The rows of each matrix lie in a flat space through zero, up to rounding. After each matrix: how many dimensions does the smallest such space have?

[[-43 -28  12   6  -5  29 -13  26   6 -15  26 -16  -5  49  81 -29 -60  24]
 [-28 -14   0   2   7   2  -6   9  38  -9  12  10 -37 -11   2  -9  -9   5]
 [ 12   0  14 -35  16  -1 -12   2   9 -14  14  -6 -23 -29 -31 -13  -1 -31]
 [  6   2 -35  26 -15 -24   5  27  11  14  23  12 -31 -14 -12  10   6   5]
 [ -5   7  16 -15  43  14  -7   8   1   0 -22   8  12  18  38   3 -45  53]
 [ 29   2  -1 -24  14  35  19  -7  16   8 -22  -1  -6  19   4  22 -18  -6]
 [-13  -6 -12   5  -7  19  49 -15  57  32 -44  30  -2  50  46  -7   2  19]
 [ 26   9   2  27   8  -7 -15  -5  48  11 -22   1 -32   4 -46  10 -23 -21]
 [  6  38   9  11   1  16  57  48 -33   4  13  34  -6  -6  91 -10  26  24]
 [-15  -9 -14  14   0   8  32  11   4 -23  12   9  -8   1  26   3   7  15]
 [ 26  12  14  23 -22 -22 -44 -22  13  12  -3   2  18   7  -6  28  10  14]
 [-16  10  -6  12   8  -1  30   1  34   9   2  19 -38 -33 -21 -11  45 -24]
 [ -5 -37 -23 -31  12  -6  -2 -32  -6  -8  18 -38  20 -14 -15 -17 -18 -20]
 [ 49 -11 -29 -14  18  19  50   4  -6   1   7 -33 -14 -11  12 -19 -50 -50]
 [ 81   2 -31 -12  38   4  46 -46  91  26  -6 -21 -15  12 -34   5   2 -53]
 [-29  -9 -13  10   3  22  -7  10 -10   3  28 -11 -17 -19   5  15  10   5]
 [-60  -9  -1   6 -45 -18   2 -23  26   7  10  45 -18 -50   2  10  98  11]
 [ 24   5 -31   5  53  -6  19 -21  24  15  14 -24 -20 -50 -53   5  11 -28]]
  13

[[-16 -19 -15 -24  -9 -34  -6 -14 -11 -15 -47  18  10  11  14  14 -30 -32]
 [-19  31  -5 -28 -10  18 -12   8  -7   2  22 -23  10 -41   8  -3   2  12]
 [-15  -5  61  -1   8 -37  36   1  28 -14   1 -20 -12  30 -60   0   5 -39]
 [-24 -28  -1 -31   0 -58 -21 -21 -17 -20 -65  16  -1   8  10   7 -23 -52]
 [ -9 -10   8   0  -4   1 -13  -6   5   2   4  -1  14   8  14  -8   3 -12]
 [-34  18 -37 -58   1 -20  -1 -12   3 -32 -40  22   8 -78  -8   1 -34 -35]
 [ -6 -12  36 -21 -13  -1  19  13  24  17 -21  13  13  10 -13   3 -14  -2]
 [-14   8   1 -21  -6 -12  13   1   4 -10 -11  -2   4  -9 -14   9 -16 -12]
 [-11  -7  28 -17   5   3  24   4  48  -1 -11  25  12 -26 -32 -16  -9 -21]
 [-15   2 -14 -20   2 -32  17 -10  -1 -26 -29   8  -3  -7 -20  13 -25 -30]
 [-47  22   1 -65   4 -40 -21 -11 -11 -29 -31 -14  -6 -69 -14  -6 -12 -47]
 [ 18 -23 -20  16  -1  22  13  -2  25   8 -14  45  18   6  12  -4 -15   7]
 [ 10  10 -12  -1  14   8  13   4  12  -3  -6  18 -14 -38 -21  -7   0   8]
 [ 11 -41  30   8   8 -78  10  -9 -26  -7 -69   6 -38  75 -23  26 -10 -32]
 [ 14   8 -60  10  14  -8 -13 -14 -32 -20 -14  12 -21 -23  13   7  -4   5]
 [ 14  -3   0   7  -8   1   3   9 -16  13  -6  -4  -7  26   7  14  -2  22]
 [-30   2   5 -23   3 -34 -14 -16  -9 -25 -12 -15   0 -10  -4  -2  -4 -42]
 [-32  12 -39 -52 -12 -35  -2 -12 -21 -30 -47   7   8 -32   5  22 -42 -30]]
  7

[[ 26  31 -49  22 -63  31  64 -14 -31  74  36 -13  69  10   0 -13  -9  11]
 [ 31  47 -21  29  25  43   7  -2  23  -4 -28  -5 -36  -4  26 -17   8  13]
 [-49 -21  27  16 -17   4  42  23 -27  21  17 -20  34 -36  12 -16  31  17]
 [ 22  29  16   6 -33 -17 -37  13  26 -17  28  -7   7 -36  20 -29 -12  22]
 [-63  25 -17 -33 -17  29 -31  10  21 -25  46   6  29  18  26 -38   9 -28]
 [ 31  43   4 -17  29  98 -93 -50   3  16 -34 -33 -11  46  15  59  13  50]
 [ 64   7  42 -37 -31 -93  89 -37  -8  -2  -3 -25 -51  24 -17   9   9 -10]
 [-14  -2  23  13  10 -50 -37  36 -28  56 -32 -49  52  -6 -67 -30   3  34]
 [-31  23 -27  26  21   3  -8 -28   4 -11   8 -47 -28 -12  28  36  26 -11]
 [ 74  -4  21 -17 -25  16  -2  56 -11   8 -23  -5 -35  14 -26  -2   3 -18]
 [ 36 -28  17  28  46 -34  -3 -32   8 -23  38   5 -37 -11 -21 -31   0 -24]
 [-13  -5 -20  -7   6 -33 -25 -49 -47  -5   5  62   2   7 -15 -21  -5 -47]
 [ 69 -36  34   7  29 -11 -51  52 -28 -35 -37   2 -30  18  -2  13 -42 -20]
 [ 10  -4 -36 -36  18  46  24  -6 -12  14 -11   7  18  85  16  45 -22  -7]
 [  0  26  12  20  26  15 -17 -67  28 -26 -21 -15  -2  16 -17 -42 -23  -5]
 [-13 -17 -16 -29 -38  59   9 -30  36  -2 -31 -21  13  45 -42  70 -32 -18]
 [ -9   8  31 -12   9  13   9   3  26   3   0  -5 -42 -22 -23 -32  56   6]
 [ 11  13  17  22 -28  50 -10  34 -11 -18 -24 -47 -20  -7  -5 -18   6 -42]]
  14

[[-13 -19   0   0   5 -26  16 -38  33  -1   7  -6 -34   6  33 -26  10 -40]
 [-19  23 -10 -26   6 -45  -2   2 -26   5   7 -22   2 -20   3  19  13   2]
 [  0 -10 -11 -14 -35  -2 -23  -2  12  10  12   1 -19   0  17 -31 -12  -5]
 [  0 -26 -14   3 -43  17 -12  -1  -7  29   7 -14 -26  -5  24  22   3 -38]
 [  5   6 -35 -43 -82 -12  -1 -22  21  24  19  20   0  12  11  16  34 -28]
 [-26 -45  -2  17 -12  24  15 -23 -18  32   5 -34  52  30  -5  27  14 -20]
 [ 16  -2 -23 -12  -1  15  40  10  15  28  51  54 -15  14  29  26 -37  74]
 [-38   2  -2  -1 -22 -23  10   4  42  32   2 -10  -1 -24   2  10   5 -18]
 [ 33 -26  12  -7  21 -18  15  42 -16 -17   9 -17  21  31 -26  26  -9  12]
 [ -1   5  10  29  24  32  28  32 -17   4  22   9  37   6 -22  12  38  33]
 [  7   7  12   7  19   5  51   2   9  22 -17 -49   5  14 -29  25   7  12]
 [ -6 -22   1 -14  20 -34  54 -10 -17   9 -49  25  11 -21  -5  15  33 -14]
 [-34   2 -19 -26   0  52 -15  -1  21  37   5  11   4 -39  59  28  31 -17]
 [  6 -20   0  -5  12  30  14 -24  31   6  14 -21 -39  44  -9 -18 -11  15]
 [ 33   3  17  24  11  -5  29   2 -26 -22 -29  -5  59  -9  27 -26 -19  -4]
 [-26  19 -31  22  16  27  26  10  26  12  25  15  28 -18 -26 -19 -25   3]
 [ 10  13 -12   3  34  14 -37   5  -9  38   7  33  31 -11 -19 -25   5  31]
 [-40   2  -5 -38 -28 -20  74 -18  12  33  12 -14 -17  15  -4   3  31  68]]
  16

[[-11 -31  -7  12  31  11 -21 -35 -14  -3 -24  -7  16 -15 -16  34  10  40]
 [-31 -32 -15  18  43 -13 -15 -14  -6   5 -19  20  32 -12 -13  64  -1  47]
 [ -7 -15  26  -5  26 -64  20 -16 -35   4   8 -10 -63   6  41  10  18  19]
 [ 12  18  -5 -12 -21  -7  23  32   5   6   8  -6  -8   6  18 -27  -4 -26]
 [ 31  43  26 -21 -56 -17  27  42  25  -5  40  -9 -41  21  24 -70 -17 -61]
 [ 11 -13 -64  -7 -17  22   8  67  38  21 -58 -34  91 -32   1  -3 -32   4]
 [-21 -15  20  23  27   8 -69 -68   7 -12 -24  27  16  -5 -37  30 -16  39]
 [-35 -14 -16  32  42  67 -68 -72  -8  -8 -29  50  59  -8 -67  60   9  42]
 [-14  -6 -35   5  25  38   7  -8 -30  10 -17  10  26  -5 -10  29  30  11]
 [ -3   5   4   6  -5  21 -12  -8  10  -9  13  15  11   4 -22   4  -3  -5]
 [-24 -19   8   8  40 -58 -24 -29 -17  13 -38   9 -14  -6  24  30 -10  43]
 [ -7  20 -10  -6  -9 -34  27  50  10  15   9  18   2   9  26  -2 -15 -20]
 [ 16  32 -63  -8 -41  91  16  59  26  11 -14   2  83  -6 -28 -26  -3 -46]
 [-15 -12   6   6  21 -32  -5  -8  -5   4  -6   9  -6  -2   9  24  -5  21]
 [-16 -13  41  18  24   1 -37 -67 -10 -22  24  26 -28   9 -30  28   9  25]
 [ 34  64  10 -27 -70  -3  30  60  29   4  30  -2 -26  24  28 -88 -21 -81]
 [ 10  -1  18  -4 -17 -32 -16   9  30  -3 -10 -15  -3  -5   9 -21 -34   1]
 [ 40  47  19 -26 -61   4  39  42  11  -5  43 -20 -46  21  25 -81   1 -71]]
  6

[[ 50  19  -3  17  11  15 -20  55  -9  32  23 -26  28 -46  23 -40 -11   9]
 [ 19  43  23  25  13  11  48  32  22   5   5  -6  22  -9  21  -3 -18 -12]
 [ -3  23  18  22  -4  -5  37  20   8  -9   2  11   6  11  -1  24  22  -6]
 [ 17  25  22  26   7   8  25  49  12  14   6  -4  12   6  13   5  15  -6]
 [ 11  13  -4   7 -17  -7   3  23  11   1  -5 -10   4  16   2 -13  12  -7]
 [ 15  11  -5   8  -7   0   0  24  10   3  -3  -8   1  12   3 -14  16  -5]
 [-20  48  37  25   3   0  74 -15  30 -19  -5   7  27  17  21  23 -39 -23]
 [ 55  32  20  49  23  24 -15  72 -26  41  47 -19  54 -69  39 -25 -10  16]
 [ -9  22   8  12  11  10  30 -26  32 -17 -13   2   6  29  15  -5 -22 -19]
 [ 32   5  -9  14   1   3 -19  41 -17  13  17  -6   8 -29   1 -15  27  13]
 [ 23   5   2   6  -5  -3  -5  47 -13  17  13  -7   5 -22  -2  -2  21   9]
 [-26  -6  11  -4 -10  -8   7 -19   2  -6  -7   7  -3  23  -3  21  -5  -6]
 [ 28  22   6  12   4   1  27  54   6   8   5  -3   0 -14  -3   1  26   0]
 [-46  -9  11   6  16  12  17 -69  29 -29 -22  23 -14  63   5  24  -8 -18]
 [ 23  21  -1  13   2   3  21  39  15   1  -2  -3  -3   5   0  -8  27  -5]
 [-40  -3  24   5 -13 -14  23 -25  -5 -15  -2  21   1  24  -8  48   4  -4]
 [-11 -18  22  15  12  16 -39 -10 -22  27  21  -5  26  -8  27   4 -29   8]
 [  9 -12  -6  -6  -7  -5 -23  16 -19  13   9  -6   0 -18  -5  -4   8  10]]
  7

[[ -71   88   43   -1   56  -31    5   37   46   32  -34   25  -47   13
    11   16   14   -8]
 [  88  -97   43  -14   35  -45  -20    3   81  101   -6  -20   38    9
    32   27  -63   54]
 [  43   43  -13   25   53   55  -34   55   -1    3  -14  -22   20  -67
    32   -5   24  -41]
 [  -1  -14   25  -23  -10   38  -14  -18   42   15   41    8  -31  -48
     6   16  -56   19]
 [  56   35   53  -10  -63  -49  -15  -20  -21   13   47  -39  -10  -31
    72   49   81  -65]
 [ -31  -45   55   38  -49  -30  -23   77  -16  -50    7    8    8  -39
   -11  -25   -9  -11]
 [   5  -20  -34  -14  -15  -23  -60   22  -29   19   25  -57   15   32
    10   -9   43   -2]
 [  37    3   55  -18  -20   77   22  -28  -24    0  -10  -16    5  -54
     3  -17   82   -3]
 [  46   81   -1   42  -21  -16  -29  -24   29  108  -45    4  -42   31
    34   21  -51   51]
 [  32  101    3   15   13  -50   19    0  108 -105  -18   29  -43   19
    24   34  -35    7]
 [ -34   -6  -14   41   47    7   25  -10  -45  -18  -35   26  -52  -55
    13   37   -7   18]
 [  25  -20  -22    8  -39    8  -57  -16    4   29   26  -32  -55  -26
    11   17  -82   53]
 [ -47   38   20  -31  -10    8   15    5  -42  -43  -52  -55  -63   16
   -43   -5   61   12]
 [  13    9  -67  -48  -31  -39   32  -54   31   19  -55  -26   16   -1
    -9  -14   32  -64]
 [  11   32   32    6   72  -11   10    3   34   24   13   11  -43   -9
  -104   29   -4   49]
 [  16   27   -5   16   49  -25   -9  -17   21   34   37   17   -5  -14
    29  -74   -4    0]
 [  14  -63   24  -56   81   -9   43   82  -51  -35   -7  -82   61   32
    -4   -4  -52  -85]
 [  -8   54  -41   19  -65  -11   -2   -3   51    7   18   53   12  -64
    49    0  -85 -100]]
  15

[[ 23  13  24   1  -5  -7   5  31  26  15   4 -24 -32  18   1   4  -4 -22]
 [ 13   8  16  -2   0  -7   0  15  20   5   1 -16 -18  15   4   7   0 -11]
 [ 24  16  37  -9   9 -19  -7  21  51   3   0 -33 -33  37  14  22   5 -17]
 [  1  -2  -9   9 -12  10  11  10 -19  11   4   6  -2 -14 -11 -15  -8  -5]
 [ -5   0   9 -12  17 -12 -15 -18  22 -17  -6  -4   7  16  14  19  11  10]
 [ -7  -7 -19  10 -12  13  10   0 -31   7   3  16  10 -22 -13 -18  -7   2]
 [  5   0  -7  11 -15  10  13  16 -18  15   5   3  -6 -13 -12 -16 -10  -9]
 [ 31  15  21  10 -18   0  16  49  15  29   9 -25 -42  11  -8  -8 -12 -33]
 [ 26  20  51 -19  22 -31 -18  15  76  -7  -4 -43 -36  55  26  39  13 -15]
 [ 15   5   3  11 -17   7  15  29  -7  20   7  -7 -20  -5 -11 -14 -11 -18]
 [  4   1   0   4  -6   3   5   9  -4   7   2  -1  -5  -3  -4  -5  -4  -5]
 [-24 -16 -33   6  -4  16   3 -25 -43  -7  -1  31  33 -31 -10 -17  -2  19]
 [-32 -18 -33  -2   7  10  -6 -42 -36 -20  -5  33  43 -26  -3  -7   5  30]
 [ 18  15  37 -14  16 -22 -13  11  55  -5  -3 -31 -26  39  19  29   9 -10]
 [  1   4  14 -11  14 -13 -12  -8  26 -11  -4 -10  -3  19  13  18   9   4]
 [  4   7  22 -15  19 -18 -16  -8  39 -14  -5 -17  -7  29  18  26  12   3]
 [ -4   0   5  -8  11  -7 -10 -12  13 -11  -4  -2   5   9   9  12   7   7]
 [-22 -11 -17  -5  10   2  -9 -33 -15 -18  -5  19  30 -10   4   3   7  22]]
  2

[[-85 -66 -21  13 -18  10 -14 -11  15  20   6 -24   5 -23  -4  27   3  17]
 [-66 -75 -20  25 -34  16 -21 -33  13  34   3   6  -4 -32  14  -2  12  11]
 [-21 -20  11   3 -38  25  36 -24  32 -12 -12  -9 -54  44  26  42  61   3]
 [ 13  25   3 -17   4  -6  26  14   3 -23  -7 -14 -14  25  -3  24  13  -4]
 [-18 -34 -38   4 -13 -18 -18  -9 -16  23  -2  21  14 -50   2 -28 -15  -4]
 [ 10  16  25  -6 -18  20  41  -8  25 -26 -11 -12 -47  58  18  40  50  -1]
 [-14 -21  36  26 -18  41  -7 -29  27  12   7   2 -20  29  20   7  27  11]
 [-11 -33 -24  14  -9  -8 -29 -15 -14  30   3  27  19 -48   4 -39 -19  -1]
 [ 15  13  32   3 -16  25  27 -14  24 -16  -6  -3 -39  51  19  24  42   0]
 [ 20  34 -12 -23  23 -26  12  30 -16 -20  -4 -12  13  -2 -19   7 -19  -7]
 [  6   3 -12  -7  -2 -11   7   3  -6  -4  -5   4  -2  -6   0  -2   1  -5]
 [-24   6  -9 -14  21 -12   2  27  -3 -12   4 -33  18  -2 -24  26 -19   6]
 [  5  -4 -54 -14  14 -47 -20  19 -39  13  -2  18  40 -69 -19 -39 -47 -11]
 [-23 -32  44  25 -50  58  29 -48  51  -2  -6  -2 -69  67  43  40  80  10]
 [ -4  14  26  -3   2  18  20   4  19 -19   0 -24 -19  43   1  36  22   6]
 [ 27  -2  42  24 -28  40   7 -39  24   7  -2  26 -39  40  36  -9  44   0]
 [  3  12  61  13 -15  50  27 -19  42 -19   1 -19 -47  80  22  44  54  10]
 [ 17  11   3  -4  -4  -1  11  -1   0  -7  -5   6 -11  10   6   0  10  -5]]
  4

[[ -63   37   44    4    1   -3  -41  -27   10  -27   13   28   80  -26
     3   20   37   -3]
 [  37  -13  -32   -9  -10  -42   43   -7  -20  -10   -1   12  -35   19
    21   26   -9    3]
 [  44  -32  -16  -27   42  -61   37   34  -20   -4   -6  -21  -28   68
    43  -21  -60   -9]
 [   4   -9  -27   17   -4   34   10  -15    1   17   33    3   -2  -26
    29  -21   -2  -22]
 [   1  -10   42   -4   48    8  -13   20   -2   12  -30  -45   -2   30
    19  -40  -37   -7]
 [  -3  -42  -61   34    8   21   23  -24  -11   23    8  -25  -28   -7
    11  -28   -8  -38]
 [ -41   43   37   10  -13   23  -23  -41    8  -14   46   67   85  -33
    44   18   33  -13]
 [ -27   -7   34  -15   20  -24  -41   39   17  -13  -53  -18   -5   52
   -65    4   -8   18]
 [  10  -20  -20    1   -2  -11    8   17   -5   19  -15   -3  -26   37
   -47   -6    0   -5]
 [ -27  -10   -4   17   12   23  -14  -13   19  -19   -3  -13    8  -17
    26   -7  -20  -16]
 [  13   -1   -6   33  -30    8   46  -53  -15   -3  -37   26   -5   16
   -11   43    5  -14]
 [  28   12  -21    3  -45  -25   67  -18   -3  -13   26   35    3    7
   -10   34    2  -37]
 [  80  -35  -28   -2   -2  -28   85   -5  -26    8   -5    3 -102   54
    62   11  -49  -37]
 [ -26   19   68  -26   30   -7  -33   52   37  -17   16    7   54   49
    -7  -30  -37  -28]
 [   3   21   43   29   19   11   44  -65  -47   26  -11  -10   62   -7
    44  -10   11  -32]
 [  20   26  -21  -21  -40  -28   18    4   -6   -7   43   34   11  -30
   -10   28   35   18]
 [  37   -9  -60   -2  -37   -8   33   -8    0  -20    5    2  -49  -37
    11   35   -2   27]
 [  -3    3   -9  -22   -7  -38  -13   18   -5  -16  -14  -37  -37  -28
   -32   18   27   32]]
  10

[[ 38  19  -3   7 -20 -12 -33 -14  13  20  -5 -15  42  19  15 -13 -20  -7]
 [ 19  47   2   0 -42  -8 -19  28   3 -16   6 -35  34  34  36  -5 -17  20]
 [ -3   2  53  33 -54   5  44  12 -32 -28  21 -25  -3  -3  15 -51 -25  16]
 [  7   0  33  24 -33   1  21   0 -18 -10  11 -16   7  -1   7 -37 -20   5]
 [-20 -42 -54 -33 105   4 -28 -12  15  29 -24  51 -18 -14 -65  64  37 -35]
 [-12  -8   5   1   4   4  14   5  -8  -8   3   4 -13  -7  -7   0   4   2]
 [-33 -19  44  21 -28  14  64   9 -31 -32  19  -2 -43 -26   3 -33  -1  17]
 [-14  28  12   0 -12   5   9  65 -28 -46  12 -28  15  32  -3   7 -10  19]
 [ 13   3 -32 -18  15  -8 -31 -28  32  29 -14  14   3  -3  10  21  13  -8]
 [ 20 -16 -28 -10  29  -8 -32 -46  29  44 -17  24   6 -12  -8  13   9 -23]
 [ -5   6  21  11 -24   3  19  12 -14 -17  10 -13  -3   1   9 -17  -9  11]
 [-15 -35 -25 -16  51   4  -2 -28  14  24 -13  38 -30 -27 -28  26  26 -19]
 [ 42  34  -3   7 -18 -13 -43  15   3   6  -3 -30  65  42   8  -7 -28  -5]
 [ 19  34  -3  -1 -14  -7 -26  32  -3 -12   1 -27  42  37   9   4 -17   6]
 [ 15  36  15   7 -65  -7   3  -3  10  -8   9 -28   8   9  57 -25 -13  26]
 [-13  -5 -51 -37  64   0 -33   7  21  13 -17  26  -7   4 -25  60  30 -12]
 [-20 -17 -25 -20  37   4  -1 -10  13   9  -9  26 -28 -17 -13  30  25  -6]
 [ -7  20  16   5 -35   2  17  19  -8 -23  11 -19  -5   6  26 -12  -6  21]]
  4
